The rows of a group lie close to one hidden flat surface of 9 dimensions, which may be shifted away from zero. Surfaces can cross.
In the rows, 128 means zero.
Known rows, each followed by its group:
[105 149 119 108 194 173  33 150 158 168  72 116 123 117] : (1)
[143 155 100 115 162 149 120 194 121 135 110 133 178 119] : (1)
[119 176  92 138 111  41 142 174 131  93 153 128  95 180] : (6)
[178  97 138  67 134 179 151 124 143 172  87 159 154  79] : (6)
[129 113  90 147 159 132 146 163 113 107 104 113 159 131] : (5)
[ 93 142 106 158 116  58  91 150 139 141  71 123  62 190] : (2)
[127 165 111 140 134 182 138  89  68 139 159  99 143  40] : (6)
[120 127 143 125 105 148 144 116 102 148 163 137 114 115] : (1)
[148  80 103 104 115 151 158 125 155 161 113 132 121  91] : (6)
[193 148 115  83 160 118 176 166 181 139  93 185 139  99] : (6)
[125 103  71 155 150 137 142 166 123 123 153 130 138 125] : (2)
[130 109 168 137  99 107 161  83 112 122 196 153 104 150] : (5)
[102 116 115 142 140 150 129 139 109 126 172 122 114 163] : (1)
[114 106 146 137 128 137 113 114  92 167 207 120 151 127] : (5)
[116 140 107 152 118 128 162 187  98 137 113 106 163 164] : (4)
[114 127 123 144 106  40 114  71 162 121 138  84  86 123] : (0)
[154 156 135 118 147 132 164 139  88 130 187 146 155 119] : (5)
[ 88 107 166 115  70 218 136 148 147 114 127 101 146  94] : (3)
[167 157 138 146 151  35 144  72 137 181  93 112 127 139] : (0)
[ 81 147 132 180 113 152 163  83 161 180 164  77  74 119] : (6)
[125 113 103 149 164 132 125  97 115 129 111 130  90 113] : (2)
[108  91 158 109 107 154 115  82 131 165  89  92 104 124] : (6)
[125 124 104 127 118 147 124 133 138  97 113 125 123 117] : (3)
[147 148 166  36  76 133 105 133  67 148 119 121 122 159] : (6)
[146 138 194 140 220  90 114 118 157 102  99 167 167 148] : (5)
[149 189  54 130 130  77 102 139 124 102 144 139  88 135] : (3)
[130 113 123  85  97 111 135 104 129  55 109 101 106  91] : (2)
[123 128 122 133 117  98 102 115 133 115 132 112 126 106] : (1)
[112 123 157 154 135 122  86 148 154 176 109 153 143 106] : (1)
[138  39 159 143 139 141 118 125 160 153 126 182 143 117] : (1)
[106 150 122 154 110 151 155 120  63 175 152 129  88 149] : (2)
[133 205  77 130  94 152 150 143  88  84 146 123 116 111] : (3)
[140 125 119 115 136 126 142 107 178 147 104 130  99  94] : (6)
[118 151 150 133 137 136  86 150 142 133 133 141 152 139] : (2)
[124 136 131 120 100 104  80 158 114 153 154 150 124 113] : (4)
[147 176 158 111 105 113 138  84 122 124 156 154  94 126] : (5)
[101 145  88 188 103 130 134 160 146  37 126 140 128 150] : (3)
[134  88  64 141 120 146 118 178 124 180 195 157 147 102] : (4)
[135 202 154 138 204 100 101 122 159 122  94 154 118 123] : (4)
[139 145 107 111 132 123 112 109 105  73 123  87 152 113] : (1)
[128  81 122 153 111 229  75 108 133 143 151 156 169  75] : (3)
[182  88  77  95 118  80 115 118 114 182  74 168 101 153] : (0)
[125  93 107 116 123 152 155 148 117 138 167 152 100 149] : (1)
[ 90 135 170 124 150 194 120 123 125 112  68  82 143 117] : (0)
[100 162 137 151 137 137  84 160 131 129 158 126 147 145] : (2)
[146 119 165 118 124 168 206 121  77 127  98 129 158 125] : (4)
[117 114 113 166 151  98 143 132 142 112 149 138 106 138] : (4)
[142 176 129 110 120  81 118  99 146 122 147 131 100 118] : (0)
[119  69 119 159 118  88 112  98 163 155 148 101 132 121] : (0)
[ 92 145 141 147 151 143 162  96  88 117 132  94  88  98] : (4)
[117 152 147 131 122 130  77  89 129 161 150 120 109 127] : (0)
[116 170 157  93 105 158 164  98 125 163 104  88  90 121] : (6)
[131 174 143 113 127 103 159 134 104  92  66 108 124 140] : (4)
[137 155  82 146 100 124 104 161 164  77 169 174 126 125] : (3)
[142 147 110 138 156 124  98 107 134  98  90 136 120 119] : (3)
[156 128 133  52 101  99 166 125 144 124 142 141  86 119] : (3)
[158 102 114 128 140 102 162 101 120  81 107 153 105 140] : (3)
[144 116 105  89 103 141 153 143 126 112 132 131 125  97] : (0)
[119 126  91 103 103 137 105 142 115 115 129  95 121  87] : (2)
[121 156 122 129 129 106  73 139 151 146 132 136 118 110] : (1)
[165 172 166  47  97 109 136 110 105 156 151 138 109  91] : (5)
[129 183 110 157 127 107 200 152 100 109 147 117 135 174] : (4)
[108 140 170 124 111 131 175  58  81  83 102 101  75 131] : (2)
[149 112 128 115 120  75 146 162 156 123 141 171 128 152] : (5)
[106 105 144 164 120 160 129 121 119 179 168 113 149 139] : (0)
[121  88 129 160 132 111  90 114 154 134 182 176 110 142] : (2)
[137 132  92 151 112 109 100 136 144 153 177 140 132 142] : (4)
[151 117 133  92 102 143 130 129 108 155 107 159 120 103] : (2)
[133 130 104 108 109  69 155 141 133  84  77 114  90 112] : (1)
[ 86  82 148 127  92 198 184 160 107 137 123  84 148 136] : (3)
[141 177 131 105 172 137 127 169  71 159 165 110 186 104] : (5)
[133  83 103 143 118 106 182 181 130 116 203 182 107 180] : (1)
[121  82 131 112 124 142 102 139 160 164 145 138 131 126] : (3)
[133 152 149 110 121 116 127 116 137 100 131 152 100 139] : (0)
[113 183 122 165 155  88  66 131 136 123 171 139 127 134] : (6)
[136 181 142 143 138 127 151 151 112 154 156 154 142 166] : (0)
[123 131 104 142 140 151  96 114 119 138 120 115 140 103] : (5)
[122  46 117 140 148 151 144 176 143 109  79 129 174 129] : (2)
[132  87  73  96 115 104 134 129 118 104  63  92  94  69] : (4)
[140 113 140 138 151 151 163 137 126 167 113 117 187 113] : (0)
[140 133 122  87 132 150 141 123 136 145  62  97 119  91] : (6)
[104 140 142 116 107 106 107 170 100 125  87 113 130 131] : (4)
[129 148 102 127  84 134 202  92  68  83 140 104  89 119] : (5)
[118 127 108 148  96 140 121 138 131 152 134 127 120 134] : (5)

New rows. What belongs after each?
[150  60  91 170 142 110 181  97  78 125 158 149 114 176] : (3)
[ 92 131 129 164  83  95 104  91 109 112 198  93 108 137] : (1)
[144 177 132 119 153 109 173 117  95  71  89 122 125 101] : (6)
[126 192 130 156 165 129  41 111 121 148 169 137 144  89] : (6)
[115 179 107  88 114 159 132 195 123 168 125  91 140 120] : (3)
[124  95 116  97  50 100 151 110  83 105 106  92  96 115] : (4)
[144 125  90 104 133 122 149 119  90 151 127 111 106 130] : (3)
[136 157 120 128 176  96 145 118  82  88 155 103 143 111] : (5)
[133 108 149 158 178  86 180 129 176 120  65  74 186 103] : (0)
[156  78  93 143 167 141 104 147 144 165 138 198 138 113] : (2)
[124  87 146 139 103 153 115 149  65 146 189 153 174 159] : (6)
[ 99 162 152  86  76 144 178 165  94 172  59  74 118 139] : (5)
[156 217 179  23 109 148 147 120  69 138  76 108 121 131] : (6)
[123 150 127 121 116 139 152 115  95 116 110 103 118 121] : (5)
[156  92 126  85 128 142 134 171 110 140  99 171 151  75] : (4)
[121 214 153 144 144  69 158 109 167 109 153  72 142  92] : (0)
[143 133 144 102 123 161 172 167  73 149 176 180 141  91] : (4)
[149 117  78 117 141 110 116 104  95 159 135 115  95 131] : (3)
[106 108 143 134 115 182 125 116 125 148 157  88 157  90] : (0)
[120  56  94 119 126 138 112 153 142 147 123 134 115 121] : (1)
[123 127 133 110  96 116  92 142  74 140 174 135 137 156] : (6)
[107  98  86 151 120 140 127  85  64 152 124  66  96 133] : (3)
[149 171  72 122 146 111 123 183 139 143 127 145 143 120] : (4)
[124 118 111 153 125 191 125  72  80 131 141 101 131  90] : (5)
[112 140 135 133 123 118  90 150 119 147 117 123 141 129] : (4)
[145 125  85 118 180 117 173  61 134  90 108 108  61  58] : (4)
[ 95 147 116 137 139 130  77 154 161 127  91 100 122 131] : (3)
[175 137  82 113 144 102 135  93 105  77 162 148 116  80] : (5)
[105  90 108 153 170 124  84 148 152  99 109 106 153 160] : (1)
[124  95  80 123  86 122 129 140 109 154 142 115 112 130] : (0)
[135  96 139 150 160 134 143 159 155 143 122 150 169 152] : (0)
[133  62  85  92 124 134 113 144 148 138 142 150  78 127] : (1)
[137 134  72 135 183  89 160 145 137  59  73 122 106 115] : (2)
[131  77 124 131 146 129 104 109 114 135 150 115 147 101] : (5)
[112 142 175 141 140 112 107  98 115 137 150 116 125 137] : (5)
[ 95 100 143 182 145 152 116  60 109 114 172 112  96 127] : (2)
[112 140 129 139 115 169 177 139  96 111 124 110 137 139] : (3)
[168  90 132  89 100 175 170 156 121 170 111 169 164 104] : (5)
[117 127  72 125 111  73  86 152 146 100 126  99 110 123] : (1)
[121  77 103 101  59 152 117 110 102 128 158 103 112  85] : (2)
[130 133 150  71 130 138 157 125 115 160 105  98 111 128] : (3)
[160 113  72 163 161 144 140 105 118  85 154 161 146 101] : (5)
[128 104 146 122 121 117 120 106 128 139 138 130 125 124] : (5)
[ 98 125 137 136 150 102 167 155  99  95  54  60 140 150] : (5)
[161 179 164 127 124 165 163  83 151 109  72 187 108 133] : (5)
[150 104  60 140 135 151  97  96  68 187 172 129 122 113] : (3)
[115 167 114 124 122 142  86  78 115 147 105  71 106  92] : (4)
[125 160  96 177 144  89 136 156 152 124 114 113 153 195] : (4)
[123 108 132 114 100 137 137 105 107 137 161 138  90 113] : (1)
[110 146 146 104 138 122  98 156 103 130  66  97 144 165] : (6)
[148 144 153 127 118 111 162 102 111 137 160 158 113 154] : (0)
[ 95  79 113 186 113 144 156 110  86 111 177 102 133 112] : (6)
[109 144 120 101  95  96 130 157  83 112 114  94 117 175] : (6)
[105 166 133 157 135 110  96 103 101 187  98  88 118 168] : (0)
[ 84 155 143 159 117 122 132 100 102  96 145  93  95 145] : (2)
[ 96  92 190  85 106 157 165 165 149 193 165 108 129 159] : (3)
[130 132 119 157 165 138 155 131 115 115 141 146 124 131] : (2)
[139 149 138 133 166 126 146 173 154 119 110 147 165 143] : (0)
[ 92 152 142 127 131 108  82 107 141 128 108  86  90 144] : (3)
[102 131 132 116 126 135 117 176  95 141  73  84 150 165] : (6)
[123  89  99 133 105 139 109 119 131 144 124 119 121 113] : (5)
[101  72 128 123 135 132 106 142 106 139 131 139  98  63] : (4)
[124 119 117 121 128 121 122 178 140 153 120 134 143 161] : (6)
[107 124 125 125  93 107 144 162  93 113 100 109 122 137] : (4)
[128 176 154 141 132 198 153  90 100 182 195 134 136  86] : (6)
[122 129 120 106 144 167 162 153  90 161  88  85 148 133] : (3)
[104 153  69 130 113 146 101 135  81 147 134  78  98  99] : (2)
[119  89 136 152 152 153  95 100 134 157 143 138 128  96] : (4)
[146 142 101 121 139 118 122 136 118 181  71 101 145 121] : (0)
[ 96  93 124 161 118 112 116 172 120 135 133 122 138 153] : (4)
[140 160 129 108 128 128  82  60 109 167 125 155  65  97] : (2)
[129 166 159 101 102 165 143  83 109 142  86 115 109 103] : (5)
[162  97  65 107  87  69 140 177 143 117 138 165 124 129] : (4)
[103 176 198 160 131 130 116 107 157 144 106 145 116 183] : (5)
[132 110 115 103 155 126 107 116 119 180  99  93 115 133] : (3)
[135 170 115 129 140  54 117 103 131 152  76  99 101 148] : (0)
[120  82 126 142 143 139  51  91 158 135 154 136 116  98] : (2)
[125 119 100 132 101  72 150 183 159 122 114 148 114 177] : (5)
[117  55 233  93 109  90 148 132 128 193 168 134 145 158] : (5)
[120 153 143 147 159  99 161 148 110 106 117 120 137 160] : (5)
[113  79  83 116 101 146 113 178 140 175 152 111 136 128] : (3)
[155 190 216  84 142 126  81  93  73 115 132 165 149 147] : (6)
[148 173  62  98 141 116 130 148  99 130  97 111 118 117] : (3)
[129 116 132 108 119 154 126 124 107 114  94 147  99 154] : (0)
[112 137  94 185 137 109 124 118 132  88 130 125 112 150] : (5)
[ 97 153 152 153  69 140 189 154 137 139  87 135  96 197] : (5)
[125 139 124 122 111 102  52 127 152 176 174 139 117 119] : (5)
[132 108 180 107 148 175 117 121  80 142  86 125 177 121] : (6)
[125 100 153 122 123 126 158  99 145 125 116 125 104 133] : (6)
[127 148 111 134 143  91 149 138 165 113 103 128 106 128] : (6)
[124 121  92 119 110 153 149 149  93 145 126  95 138  95] : (6)
[145 137 139 145 162 139 177 145 121 129 134 163 157 140] : (4)
[151 107 142 127 137 117  92 129 154 132 115 155 168  85] : (1)
[162 143 101 112 156 129  83 110 146 143 171 183 118  89] : (2)
[114 121 117 167 154 142  80 102 145 122  92 116 129 125] : (5)
[ 93 152 103 131 110  70 106 144 141  51 107  77  91 138] : (2)
[136 119  99 121 110  79  73 176 122 131 171 155 138 159] : (6)
[146 100 130 153 133  96 186 130 125 144 119 136 141 163] : (0)
[121 119 101 118 122 143 124 158 116 138  93 107 128 144] : (0)
[119  87 166 168 167 175 143  81 125 148 108 123 154 127] : (4)
[119 146 122 128 115 130 149 118 113 155 124  78 141 102] : (0)
[147 124 140 110 103 122 138  98 161 165 180 168  92 125] : (6)
[143 144  91 164 163 123 148 138  93 129 137 150 139 166] : (3)
[ 99 155  94 136 123  85 109 146 103 122 140  77 112 138] : (5)
[160 147  97 140 131 128 167  87  70 104 147 157 113 134] : (3)
[130 113 153 119 160 149  96 106 135 172 125 131 134 128] : (3)
[122 161 143 128 135 127 113 148  74 120 130 123 154 146] : (6)
[165 150 163 121 164 132  83  73 114 217  98 156 142 131] : (0)
[150 154 128 145 174 112 132 169 152 117 137 193 144 150] : (2)
[126  74 127 111 104 107  87 116 108 112 112 120 121 133] : (6)
[145 163 188 118 145 134  72  63 135 150 135 160 123 103] : (4)
